The rows of each matrix lie in a flat space through zero, up to rounding. After each matrix: how many dimensions does the smallest such space have?
(in the rows, 128 means zero)

[[ 69  99 134 170 105 139 149 106  76 106 100 118  85 171 163 124 111 118
  148 106]
 [ 99 105 177 116 103 150 123 155 158 145 138 104 110  93 137 154 125 118
  110 117]
 [134 177  69  86 169 118 137 116 153  86 136 131 125 180 133 135 132 197
  151 178]
 [170 116  86  36 144 118 102 124 206  98 144 151 142 136 130 155 153 192
   93 161]
 [105 103 169 144  42  94  76 149 102 151 144 118  86 142 150 131  93  74
  133  59]
 [139 150 118 118  94  87  88 138 117 132 146 131 112 158 133 122 105 116
  148 104]
 [149 123 137 102  76  88  71 147 140 144 154 134 117 133 132 133 112 107
  121  92]
 [106 155 116 124 149 138 147 122 146 112 139 114 121 151 132 140 133 166
  132 160]
 [ 76 158 153 206 102 117 140 146  21 143  96 103  82 146 144  90  69  58
  215  77]
 [106 145  86  98 151 132 144 112 143  82 123 125 106 180 149 141 129 188
  145 163]
 [100 138 136 144 144 146 154 139  96 123 100 114 111 121 136 118 110 116
  169 127]
 [118 104 131 151 118 131 134 114 103 125 114 133 123 135 136 121 128 113
  125 113]
 [ 85 110 125 142  86 112 117 121  82 106 111 123  75 181 166 124  96 115
  161  92]
 [171  93 180 136 142 158 133 151 146 180 121 135 181  18  90 122 152  77
   87 117]
 [163 137 133 130 150 133 132 132 144 149 136 136 166  90 100 122 146 121
  109 141]
 [124 154 135 155 131 122 133 140  90 141 118 121 124 122 122 108 108  99
  165 115]
 [111 125 132 153  93 105 112 133  69 129 110 128  96 152 146 108  93  87
  170  84]
 [118 118 197 192  74 116 107 166  58 188 116 113 115  77 121  99  87  20
  159  52]
 [148 110 151  93 133 148 121 132 215 145 169 125 161  87 109 165 170 159
   52 158]
 [106 117 178 161  59 104  92 160  77 163 127 113  92 117 141 115  84  52
  158  57]]
 -> 6

[[129 120 127 130 127 152 111 135 177 118 118 157 117 147 140 149 128 152
  128 112]
 [120  82  88 129 128 132 171 137 145 129 112 149 157 129 141 143  97 177
  154 156]
 [127  88 122 130 141 126 155 145 175 126 118 145 140 135 149 116 108 161
  150 130]
 [130 129 130 146 124 133 129 137 120 135 123 121 133 131 111 144 121 133
  131 121]
 [127 128 141 124 103 139 122 142 124 131 105 151 134 128 117 138 145 155
  144 131]
 [152 132 126 133 139  79 140 153  53 134 130 103 148 123 133 125 106 115
  112 128]
 [111 171 155 129 122 140 124  74 164 121 147 117  91 124 105 115 168  58
  129 130]
 [135 137 145 137 142 153  74 143 172 115 145 128  97 154 145 133 128 119
   95  73]
 [177 145 175 120 124  53 164 172  62 167  87 123 148 150 137 104 132 109
  153 157]
 [118 129 126 135 131 134 121 115 167 108 145 139 115 146 127 132 121 121
  124 113]
 [118 112 118 123 105 130 147 145  87 145 120 121 155 117 117 117 124 149
  147 150]
 [157 149 145 121 151 103 117 128 123 139 121 124 116 143 142 125 131 111
  116 129]
 [117 157 140 133 134 148  91  97 148 115 155 116  99 125 110 126 145  98
  107 104]
 [147 129 135 131 128 123 124 154 150 146 117 143 125 189 140 138 106 138
  138 128]
 [140 141 149 111 117 133 105 145 137 127 117 142 110 140 163 125 154 107
  112 114]
 [149 143 116 144 138 125 115 133 104 132 117 125 126 138 125 175 115 131
  107 120]
 [128  97 108 121 145 106 168 128 132 121 124 131 145 106 154 115 115 136
  136 146]
 [152 177 161 133 155 115  58 119 109 121 149 111  98 138 107 131 136 111
   87  86]
 [128 154 150 131 144 112 129  95 153 124 147 116 107 138 112 107 136  87
  131 129]
 [112 156 130 121 131 128 130  73 157 113 150 129 104 128 114 120 146  86
  129 142]]
 -> 10

[[116  94 121 132 129 147 171  90 103 166 116 141 102 128  95 168 109 133
  141 175]
 [ 94 121  99 139 106 129 164 138 189 156 114 109 142 148 168 117 117 117
  122 143]
 [121  99 111 142 139 149 209 123 105 205 136 158  78 160 110 178 100 133
  167 156]
 [132 139 142 148 145 124 111 151 114 111 145 155 127 131 134 143 106 136
  152 116]
 [129 106 139 145 110 107 125 139 151 125 143 118 118 144 103  91 148 154
  109 141]
 [147 129 149 124 107 121  73 138 153  84 135 116 140 109 124  91 150 119
  104 135]
 [171 164 209 111 125  73  21 174  87  28 149 138 162 104 122 111 167 126
  114  94]
 [ 90 138 123 151 139 138 174  80  93 154 107 153 133 133 128 178  76 103
  156 150]
 [103 189 105 114 151 153  87  93 167 111  93  90 177  88 201 152 124 110
  159 128]
 [166 156 205 111 125  84  28 154 111  56 144 118 149 100 121 127 182 143
  135 137]
 [116 114 136 145 143 135 149 107  93 144 126 155 113 129 107 176  99 139
  158 158]
 [141 109 158 155 118 116 138 153  90 118 155 182 106 146  95 131  96 110
  128 127]
 [102 142  78 127 118 140 162 133 177 149 113 106 148 143 174  95 116 103
  107  95]
 [128 148 160 131 144 109 104 133  88 100 129 146 143 120 129 159 120 131
  148 121]
 [ 95 168 110 134 103 124 122 128 201 121 107  95 174 129 197  99 123  85
  120 125]
 [168 117 178 143  91  91 111 178 152 127 176 131  95 159  99  76 172 129
  118 141]
 [109 117 100 106 148 150 167  76 124 182  99  96 116 120 123 172 144 158
  151 165]
 [133 117 133 136 154 119 126 103 110 143 139 110 103 131  85 129 158 196
  141 139]
 [141 122 167 152 109 104 114 156 159 135 158 128 107 148 120 118 151 141
  149 167]
 [175 143 156 116 141 135  94 150 128 137 158 127  95 121 125 141 165 139
  167 141]]
 -> 9

[[127 108 138 103 150 154 120 119 114 166 167 130 113 137  87  70 129 123
  139  93]
 [108  55 117 137 113  89 173  86 139 153 133 175  92 143  96 111 106  94
   77 136]
 [138 117 101 144 139 143 131 110  89 110 170 147 124 127 148 103 140 118
   99 129]
 [103 137 144 115 120 164 102 141 150 115 128  93  98 129 105 148 127 134
  158 151]
 [150 113 139 120  86 106 128 100 108 183  97  94  89 150 111 155  97 158
  140 171]
 [154  89 143 164 106 113 139  85 124 166 106 139  51 196  99  84  37 105
   75  25]
 [120 173 131 102 128 139 119 168 147 125 133 130 183  95 131 151 180 137
  170 169]
 [119  86 110 141 100  85 168  90 130 166 148 171 123 129 100 108 119 101
   73 133]
 [114 139  89 150 108 124 147 130 132  74 196 140 172 113 179  95 140  88
   73 108]
 [166 153 110 115 183 166 125 166  74  66 145 167 163 136 213 120 186 118
  163 148]
 [167 133 170 128  97 106 133 148 196 145  31 131 113 167 142 164  58 149
  159  93]
 [130 175 147  93  94 139 130 171 140 167 131 155 147 149 101 137 169  99
  175 158]
 [113  92 124  98  89  51 183 123 172 163 113 147 179 106 132 145 135 125
  124 189]
 [137 143 127 129 150 196  95 129 113 136 167 149 106 122  94 107 149 135
  142 122]
 [ 87  96 148 105 111  99 131 100 179 213 142 101 132  94  27  98 105 148
  119 103]
 [ 70 111 103 148 155  84 151 108  95 120 164 137 145 107  98 103 164  81
   68 107]
 [129 106 140 127  97  37 180 119 140 186  58 169 135 149 105 164 120 108
  114 152]
 [123  94 118 134 158 105 137 101  88 118 149  99 125 135 148  81 108 122
   95  76]
 [139  77  99 158 140  75 170  73  73 163 159 175 124 142 119  68 114  95
   46  75]
 [ 93 136 129 151 171  25 169 133 108 148  93 158 189 122 103 107 152  76
   75  36]]
 -> 10

[[122 134 120  86 131 119 136 143 132 133 157 125 115 135 137 127 122 146
  159  61]
 [134 157  98 131 117 102 115 114  74 170 112  74  97 146 121 136 149 117
   81 113]
 [120  98 139  98 113 180 112 149 161 168 101 134 109 174 161 116 113 146
  122 107]
 [ 86 131  98 108 113 127 114 159 167 141 119  85 128 143 118  92 115 197
  117 118]
 [131 117 113 113 157 107 112 165 117 162 135  83 106 166 123 155 146 134
  129  84]
 [119 102 180 127 107 154 148 121 131  92 123 151 134 128 141 133  99 169
  176 146]
 [136 115 112 114 112 148 145 139 108 152  85  89 116 163 129 142 107 150
  139 134]
 [143 114 149 159 165 121 139 156 156  91 165 167 162  78 122 127 151 144
  153  93]
 [132  74 161 167 117 131 108 156 123 106 133 155 161 120 150 161 128 148
  117 134]
 [133 170 168 141 162  92 152  91 106 142 134 145 117  81 111 149 156 112
  171 136]
 [157 112 101 119 135 123  85 165 133 134 132 111 112 178 132 113 124  83
  101 100]
 [125  74 134  85  83 151  89 167 155 145 111 156 130 182 175 133  71 122
  140 119]
 [115  97 109 128 106 134 116 162 161 117 112 130 161 133 131 122  95 154
  128 154]
 [135 146 174 143 166 128 163  78 120  81 178 182 133  82 122 145 158  92
  159 136]
 [137 121 161 118 123 141 129 122 150 111 132 175 131 122 142 117 107 110
  164 133]
 [127 136 116  92 155 133 142 127 161 149 113 133 122 145 117 133 110  94
  172 158]
 [122 149 113 115 146  99 107 151 128 156 124  71  95 158 107 110 139 146
  128  99]
 [146 117 146 197 134 169 150 144 148 112  83 122 154  92 110  94 146 188
  113 153]
 [159  81 122 117 129 176 139 153 117 171 101 140 128 159 164 172 128 113
  122  95]
 [ 61 113 107 118  84 146 134  93 134 136 100 119 154 136 133 158  99 153
   95 233]]
 -> 11

[[ 73 136 135 124 134 153 128  88 114 169 154 114 113 101 118 114 114 147
  111 123]
 [136 117 138 125 134 126 129 122 124 115 116 122 132 109 137 115 127 121
  129 125]
 [135 138 100 136 130 118 124 146 125 126 140 143 125 146 108 143 128 126
  142 128]
 [124 125 136 124 129 133 131 119 127 133 130 125 123 117 132 122 130 127
  126 127]
 [134 134 130 129 117 127 128 141 140 130 125 132 131 152 132 141 134 132
  124 133]
 [153 126 118 133 127 111 124 151 132 104 111 133 143 145 129 136 127 121
  135 129]
 [128 129 124 131 128 124 125 133 128 124 123 127 135 135 127 130 122 131
  126 128]
 [ 88 122 146 119 141 151 133  82 111 155 145 111 111  77 128 100 121 133
  118 120]
 [114 124 125 127 140 132 128 111 114 132 135 123 123 102 121 114 120 127
  130 122]
 [169 115 126 133 130 104 124 155 132  84  92 128 154 137 141 128 125 114
  136 128]
 [154 116 140 130 125 111 123 145 135  92  85 116 161 139 150 124 118 124
  120 130]
 [114 122 143 125 132 133 127 111 123 128 116 111 137 111 138 113 115 134
  114 125]
 [113 132 125 123 131 143 135 111 123 154 161 137  97 110 116 126 142 125
  137 126]
 [101 109 146 117 152 145 135  77 102 137 139 111 110  51 130  86 121 120
  128 115]
 [118 137 108 132 132 129 127 128 121 141 150 138 116 130 108 135 128 130
  137 127]
 [114 115 143 122 141 136 130 100 114 128 124 113 126  86 135 101 119 125
  123 121]
 [114 127 128 130 134 127 122 121 120 125 118 115 142 121 128 119 109 136
  118 125]
 [147 121 126 127 132 121 131 133 127 114 124 134 125 120 130 125 136 115
  139 127]
 [111 129 142 126 124 135 126 118 130 136 120 114 137 128 137 123 118 139
  111 129]
 [123 125 128 127 133 129 128 120 122 128 130 125 126 115 127 121 125 127
  129 125]]
 -> 4

[[224  82 123 102  60 142 164 174  55 146 138  85 195 115 124 171  85 154
  102 126]
 [ 82 153 136 152 170 124 111  96 173 111 135 164  89 131 138 107 157  95
  145 124]
 [123 136 202 161 178 142 147 108 184 129 168 152  94 125 162 135 166  54
  165 118]
 [102 152 161 168 133 137 130 106 133 107 152 139 131 136 136 131 161  98
  149 129]
 [ 60 170 178 133 151 146 123 116 109 143  36  72 149 174 147 123 120 183
  143 121]
 [142 124 142 137 146 144 146 114 153 131 127 146 112 126 140 125 142 100
  130 116]
 [164 111 147 130 123 146 159 130 140 143 134 130 126 125 128 134 141 108
  128 124]
 [174  96 108 106 116 114 130 153 129 136 167 136 124 103 122 139 112 116
  119 132]
 [ 55 173 184 133 109 153 140 129  80 156  19  37 178 192 116 125 133 220
  141 139]
 [146 111 129 107 143 131 143 136 156 154 113 128 105 125 125 121 128 127
  125 126]
 [138 135 168 152  36 127 134 167  19 113 174  56 228 140 110 181 121 166
  140 156]
 [ 85 164 152 139  72 146 130 136  37 128  56  46 210 175 115 142 114 216
  126 138]
 [195  89  94 131 149 112 126 124 178 105 228 210  81  73 142 132 133  36
  122 117]
 [115 131 125 136 174 126 125 103 192 125 140 175  73 119 135 105 154  83
  136 121]
 [124 138 162 136 147 140 128 122 116 125 110 115 142 135 163 142 111 124
  136 112]
 [171 107 135 131 123 125 134 139 125 121 181 142 132 105 142 149 120  91
  130 124]
 [ 85 157 166 161 120 142 141 112 133 128 121 114 133 154 111 120 176 130
  149 142]
 [154  95  54  98 183 100 108 116 220 127 166 216  36  83 124  91 130  72
  111 119]
 [102 145 165 149 143 130 128 119 141 125 140 126 122 136 136 130 149 111
  150 131]
 [126 124 118 129 121 116 124 132 139 126 156 138 117 121 112 124 142 119
  131 140]]
 -> 6
